The first 5 rows are patterns. Each new row is the sum of 2 different patterns, raised or lowered, with some noise. Before adding, each is slid sideways (what falls off one end comes back at the other) and multiplied by a number that may be negative. Names go in the order of the patterns.
In the rows, 128 means zero.
Known rows, each followed by the names of its patterns:
[115 135 121 127 100 128 122 120 134 124 140 123 128 116 133  98 125 137
 109 116  88 140 155 116  89 155 161 116 147 137 151 124 115 125 121 133
  85  97 125 135 143 131 148 146 156 139] | q741
[142 143 146 122 116 133 121  94 160 123 151 136 128  89 122 146 136 133
 122 140 145 128 134 135 162 151 144 138 122  83  94 150 113 120 106 131
 132 128 147  65 115 101 144 125 105 145] | q602
[139 103 134 133 100 135 130 127 177 157 131 171 151 143 146 111 107  92
  99 140 130 129 125 132 114 150 123 127 134 136 108  93 132 114 146 126
  86  92 145 130  95 144 115 110 136 134] | q410
[113 120 135 127 117  98 118 141 118 131 123 128 140 137 134 120 132 103
 123 105 107 117 166 133 156 133 112 134 177 149 140 155 125 135 162 153
 139 103 146 140 162 148 125 131 157 104] | q915
[125 108 124 111 139 142 122 130 143 116 124 113 123 118 126  89  75 123
 123  95 124 101 124 142 126 168 128  88 141 144 143 131 108 126 113 106
 172 139 101 132 124 129 107 114 121 139] | q935

New rows, each followed by the names of its patterns:
[154 137 128 104 134 147 128 140 119 137 148 134 116 127  96 109 148 126
 117 147 173 129 125 165  84 136 108 120 128  69 131 170 116 122 103 115
 141 120 112 165  80 126 153 121 101 122] | q602 q935
[148  88 110 137 130 124  86 111 150 136 110 142 158 148 143 131 123 113
 124 122  89 130 145 129 170 153 162 165 159 152 142 125 108 110 114 151
 126 154 132 128 139 162 163 122 117 149] | q741 q410
[119 158 164 141 164 159 176 120 123  97  98 106 174 141 115 120 132 127
 145 114 134 133 133  91  82 119 111 154 172 129  85 161 144 124 140 117
 116 128 189 156 136 124 139 126 123 118] | q602 q410
[146 163 151 169 165 172 148 154 181 175 156 191 153 184 152 136 141 192
 190 165 195 161 190 190 185 178 139 178 160 196 175 169 159 207 149 140
 170 181 192 144 113 168 209 131 138 173] | q741 q915
[115 127  86  76  62 118 122  84  88  91  86 100 112 113  71  89 105 108
 110 102  86 132 133 109 120 146 134 126  94  96  94 110 125 105 117 107
 120 100 118 101 100 118 115 114  92 127] | q410 q915
[104 152 142 116 204 181 153 174 163 167 182 139 112 120 113 161 143 138
 138 140 134 156 158 139 168 167 133  81 144 110 156 156 104  68 140 134
  89 161 127 101 125 136 178 107 137 115] | q410 q915
[100 105 131  90  84 133 138 142 120 139 148 162 138 105 136 116 124 103
 116 121 110 129 121 148 119 137 130 133  75 120 114 107 128  91 105 130
 106  80 147 142  91 119 128 157 106 108] | q741 q915
[162 142 133 181 152 159 154 148 126 110 118 147 143 130 136 138 138 151
 157 143 138 156 134 141 133 108 163 168  88  87 158 122 107 134 132 134
 147 144 142 153 169 147 109 133 131 124] | q741 q410
[176 146 202 142 125 160 143  90  69 113 131 124 112 132 147 118 159 125
 163 161 143 109  85 131 102 137 112  85 104 138 136 102 167 120 120 144
 131 142  93 142 138 115 133 159 134 169] | q741 q410
[140 139 140 130 108 133 124 172 136 125 127 154 140  89 143 146 106 151
 147 144 134 149 104 132 117  88 106 167 139 123 125 143 149 142 125 121
 129 117  98  85 113 115 129 172 157 117] | q741 q602
[147 160 136 137  98 105 120 120 111 112  88 108 104  93 117 112 138 178
 162 105 134 133 121 121 102 101 102 218 143 178 118 115 148 160 136 119
 139 128 140 152 155 168  70 147 116 145] | q602 q915
[115 133 130 148 113 129 134 123 155 147 144 140 149 122 143 103 139 146
 125 111  67 149 162 107 100 147 173 143 157 181 161 111 144 152 144 151
  87 115 132 130 190 151 139 161 159 153] | q741 q935
[102 116 133 127  94  66 116 120 128 123  82  94 145 133  99 125 116  87
 119 104 113  92 159 130 123 135 106 133 206 163 135 177 134 140 166 132
 116  68 113 139 153 139 115 131 138 119] | q410 q915
[130 146 153 140 133 141 113 220 187 162 122 165 156 137 120 108 116 102
 139 162 123 142  95 129 127 128 140 180 100 111 150 128 143 125 132 144
 131 117 107 129 121 136 128 160 166 115] | q602 q935
[120  93 121 122 133 127 107 159 140 130 167  85  72 143 102 124 117 102
 145 144 151 191 128 108 137 129 129 124 103 134 139 121 112 149 153 138
 158 114 137 185 159 119 118 161 113 141] | q410 q935
[120 120 113 127 125 104 126 120 140 136 169 154 124 120 142 157 122 125
 104 132 199 137 125 141 163 144 138 136 141 117 131 143 128 145 125  88
 142 127 142 138 181 155 145 137 120 141] | q741 q602
[ 53  89  87  95  91 127 127  95 108  94 113  91 112 113  83 154 129 112
  91  93 116  83  92  54  39 100 109  74 109 107  75 122  87 133 103 100
 124 101 109 103  90  93  76  86 133 109] | q602 q935
[ 76  53  83 101 111  87 118  40  84  75  85  72 155 114  84  85  95 113
 107  87  80 100  90  70  77  73  80  98 151 124  96 114 118 134 102  65
  92  60 156 121 117  41  83 112  61  85] | q602 q915
[ 99 122 128  93 110 121 121 159 134 138 167 126 116 137 125 134 165 117
 175 142 113 143 170 182 133 140 123 133 167 205 128 120 174 126 151 139
 123 133 134 162 120 131 155 139 150 139] | q410 q935
[146 134 134 162 117 118 177 120 129 113 118 142 127 150 145 124 130 174
 148 147 101 143 116 135 142 128 101 119 135 102 124 125 100 102 124 156
 124 121 108 118 162 169 114 159 173 145] | q915 q935
[102 125  68  99  72 117  94  99 135 121 125 135  99  99 101 102  74 137
  77  91 117 111  47  98 109 113 123 100 156 126  78 123 130 149 134 113
 120  92  55 114 141  72 106  89 113  99] | q602 q935
[118 114 141 119 110 143 108 131 125  88  74 163 124 112 140 113  79 128
 143 141 106 123 140 116 131 131 130 191 161 139 169 145 102 113 130  97
  90  81 139 125 123 135  80 106 123 127] | q602 q410
[169 160 122 154 133 144  86  98 138 140 118 137 131 141 166 138 195 120
 110 172 147 157 109 140 178 125  87 222 190 112 176 152 175 125 124 136
 153 147  88 115 132 168 176 151 171 181] | q741 q935
[107 110 106 166 153 150 171 178 178 194 155 133 162 144 127 155 152 167
 152 156 121 155 165 164 149 151 138 162 163 142 148 147 176 184 150 117
 142 153 162 156 153 153 153 147 155 162] | q741 q602
[120  97 106 144 155 100 159 127 133 153 155 127 146 166 111 150 137 124
 121 112 135 117 129 147 138 132 147 107 113  95  94  92 110 131 138 105
 142 141  99 128 124 109 104 133 126 117] | q410 q915
[ 79 135 124 100 116  86 114 120 110  75 161 152  77 112 146 146  93 118
 104  99 137  83 103  99 127 139 103 147 136 151 171 131 134 145 139 107
 141  99  99 102  94 139 115 122 103 131] | q741 q410
[101  94 118 115 139 132  80 117 139 120 109 142 145  99 111 136 161  83
 104 135  86 119 106 125 174 147 131 157 175 162 139 102  97  89  83 120
 103 116 123 121 117 141 138 120 133 136] | q741 q410
[137 106 123 111 120 135 112 164 143  97 153 153 175 142 129 144 118 120
 164 147 115 149 131 165 123 119 147 153 170 109 112 132 180 122 107 147
 136 122 111 125 146 130 142 106 132 160] | q741 q935
[128 119 123 130 108 133 117 101 109 142 139 128 121 123 103 131 141 166
 111 124 128  99 141 127 117 178 154 130 143 132 132 141 119 150 121  91
 154 141 149 128 131 119 142 176 137 159] | q602 q410
[ 88 144 100 118  83 121 113 114 138  70 126  98 133 110 103 112 126 137
 125 105  82 131 136  85 114 136 168 122 140  99 134 128 116 123 112 138
 101  98 119 128 161 140 146 144 135  87] | q741 q602
[104 111 137 125 118 129 104 117 147  70  89  97  73 109 113  89 166 166
 169 148 119 136 149 139 114 154 104 135 131 120 116 143 165 125 159 114
 148 180 169  86 123 137 114 152 138  83] | q410 q915
[118 143 133 124 100 129 152 122 134 127 152 153 147 143 117  97  85 142
 103 110 109 154 133 146 145  69 123 140 152 132 133 141 141 161 160 133
 103 143 130 125 163 122 148 157 106  87] | q602 q915
[149 117 156 140 144 134 138 117 120 125 150  93 120  99 125 135 132  81
 108 122 105 119  98 101  97 128 154  78  88 110 112 105 139  95 137 151
 140 131 112 141 163 121 121 140 122 169] | q410 q915
[181 155 152 169 188 186 224 193 149 190 180 178 189 174 188 171 235 194
 234 215 182 199 195 173 191 166 167 185 133 180 237 142 165 146 169 192
 208 195 179 131 161 206 164 169 174 193] | q602 q935
[112 116 116 124 117 117 150 141 147 133 137  77 135 112 123 153 138  75
 106 105  97 127 121  66  69 115 152  87 110  77 109 149 120 132 152 113
 145 134 140 140 147 134  99 118 160 145] | q915 q935
[144 107 124 158 121 145 141 146 143 138 147 150 159 139 137  82  88 151
 109 110 117 137 139 136 154  77 146 147 141 126 136 148 161 148 137 123
  82 136 152  90 141 117 147 148 131 107] | q602 q935
[125 113  92  89 110 157 132  91 141 140 138 110 113 139 148 127  92 115
 113 126 126 151 145 106 145 127 163 128 143 145 118 143 131 122 113 142
 142  70  97 110  88 134 125  93 112 142] | q602 q915
[131 175 149 144 118 149 141 143 138 101 132 120 164 140 135 160 160 147
 162 119 140 156 127 113 144 147 178 142 120 133 168 150 160 152 153 152
 152 142 146 155 145 140 152 158 153 113] | q741 q602
[158 174 152 155 179 173 174 162 150 157 140 177 184 158 135 190 177 145
 175 172 197 202 190 152 178 176 152 143 164 180 172 223 205 214 193 186
 173 162 154 161 130 181 168 161 181 196] | q741 q602
[177 122 112 114  88 133 152 141 126  92 121 151 145 137 117 131 122  65
 108  97 136 121  70  59 124 135  83 132 102 101 136 129 133  90 128 100
  88  98 100 110 192 146 144 158 122 139] | q410 q915
[120 133 137 151 135 157 187 135 145 158 156 154 165 162 175 220 137 197
 160 179 182 127 146 132 122 203 180 129 170 189 131 149 126 151 169 197
 151 139 140 160 175 143 147 173 143 149] | q602 q935
[105 173 142 116 112  93 126 162 134 131 133 166 110 138 152 148 129 106
 157 118 131 153 103 117 122  91  98 149  90 124 131 123 105 140 133 147
 131 119  84 113 113 118 108 127 101  98] | q410 q915
[114  74  68  67  87  59  53  57  70  90  53  75  72  98  89 129 117  59
  99  74 110  84  91  81  95 137  85 121  81 124  87  50  82 109  45  64
 104  68  81  88  63 100  66  84  79 154] | q741 q602
[165 190 165 130 177 192 186 158 177 184 166 182 178 180 236 209 183 217
 182 151 163 178 148 139 137 182 181 176 186 127 152 175 183 166 157 194
 166 157 186 159 179 178 143 117 208 171] | q602 q410
[165 129 152 142 102 123 103 123 162 135 126 123 122 130  71  94 116 104
 107 102 113 122 148 167 145 121 138 116 131 110 129  99 131  94  74 115
 135 128 116 111 110 141 156 194 117  90] | q410 q935
[165 205 190 166 201 162 174 181 207 160 188 207 147 176 203 143 148 151
 189 158 153 168 147 173 157 125 132 164 136 154 158 144 183 157 189 172
 134 154 195 169 179 179 134 175 203 172] | q410 q915
[138 138 112 143 133 147 128 146 145 106 143 110 125 152 136 126 203 154
 170 152 106 128 156 134 158 166 135 137 166 147 157 105 155 152 173 139
 108 142 149 126 118  98 113 146 127  85] | q410 q915
[132 123 132 159 162 158 166 162 197 168 174 163 156 148 145 152 140 164
 183 194 190 157 168 181 240 164 147 195 198 138 156 192 151 135 154 175
 201 178 165 164 227 177 157 148 152 161] | q741 q915
[130  85 137 131 141 116 134 116 106 124 160 167  96 102 133 158  84  83
 129 115 113  90 124 121 130 139 115 156 160 116 115  98 113 103 105  74
  82 124 120 107 120 127 116 136 125 144] | q741 q935
[ 56  67 106 149 146  86 130 130 146 112  95 111  81 153  84 129  87 100
 127  86 103  89  90 100 120  73 106 143  60  97  53 108 132 127  71 115
 128  90 128  99 110 101  87  93  70  91] | q741 q602
[125 115 132  89 109 123  70  97  90  64  90  90  76 132 121 144 131 105
 103 136 159 101 119 118 108 130 105  82 123  97 104 153  79  94 120 124
 113 109 142 112  74 108 121  99  97 123] | q410 q935
[136 168 123 160 150 172 146 160 145 165 132 142 121 111 142 127 132 134
 117 104 162 139 111 162 141 136 146 153 137 117 132 131 116 182 153 162
 192 153 152 219 179 170 180 126 131 137] | q410 q915
[113 150 142 155 121 106 132 133 124  97 127 115 133 144 125 142 134 124
 119 124 105 120 138  84  78  99 137 126 117  82 147 172 119 178 140 120
 137 136 144 130 121  96  94 114 170 149] | q741 q935
[139 164 123 127 136 159 143 155 103 161 193 178 125 141 176 154 157 148
 141 133 135 164 130 130 163 141 136 159 107 135 155 113  96 127 111 153
 174 169 132 116 127 116 149 131 133 109] | q410 q915
[159 157 101 108 152  80 106  96  97 105  67  80 125 105  82  94  95 116
 112 121 121  66 100 102  96  85  82 108 144 113 118 105  97 113 159 114
 105 128 102 100 143 127 125  82 127 113] | q915 q935
[183 180 197 185 141 185 212 169 190 196 173 218 218 196 218 173 200 200
 188 170 142 153 206 164 166 169 183 167 188 150 168 181 174 164 146 183
 172 196 174 133 148 169 171 132 173 151] | q410 q915
[ 80 130 129 139 146 101 127 110 117 103 135  70 118 128  88  98  95 161
 140 119  67 145 187 138 118 124 165 102 117 127 110 117  69 109 107 121
 156 114 135 139 102 109 101  87  92 106] | q741 q410
[ 89 126  86  99 136 123 138  96 128 139 109 142 117 127 148 148 109 147
 139 170 146 132 108  76 102 178 143 136 143 126 118 170 144 131 105 150
 118 120 148 110 144 145  69  78 135 128] | q410 q915
[158 142 161 147  82 120 138 122 102 122 129 123 133 112 137 131 122 119
 116  82 129 133  94 119  85 150 157 116  86 176 189 114 143 151 149 138
 117 111 118 107  80 124 110 119 124 120] | q741 q935
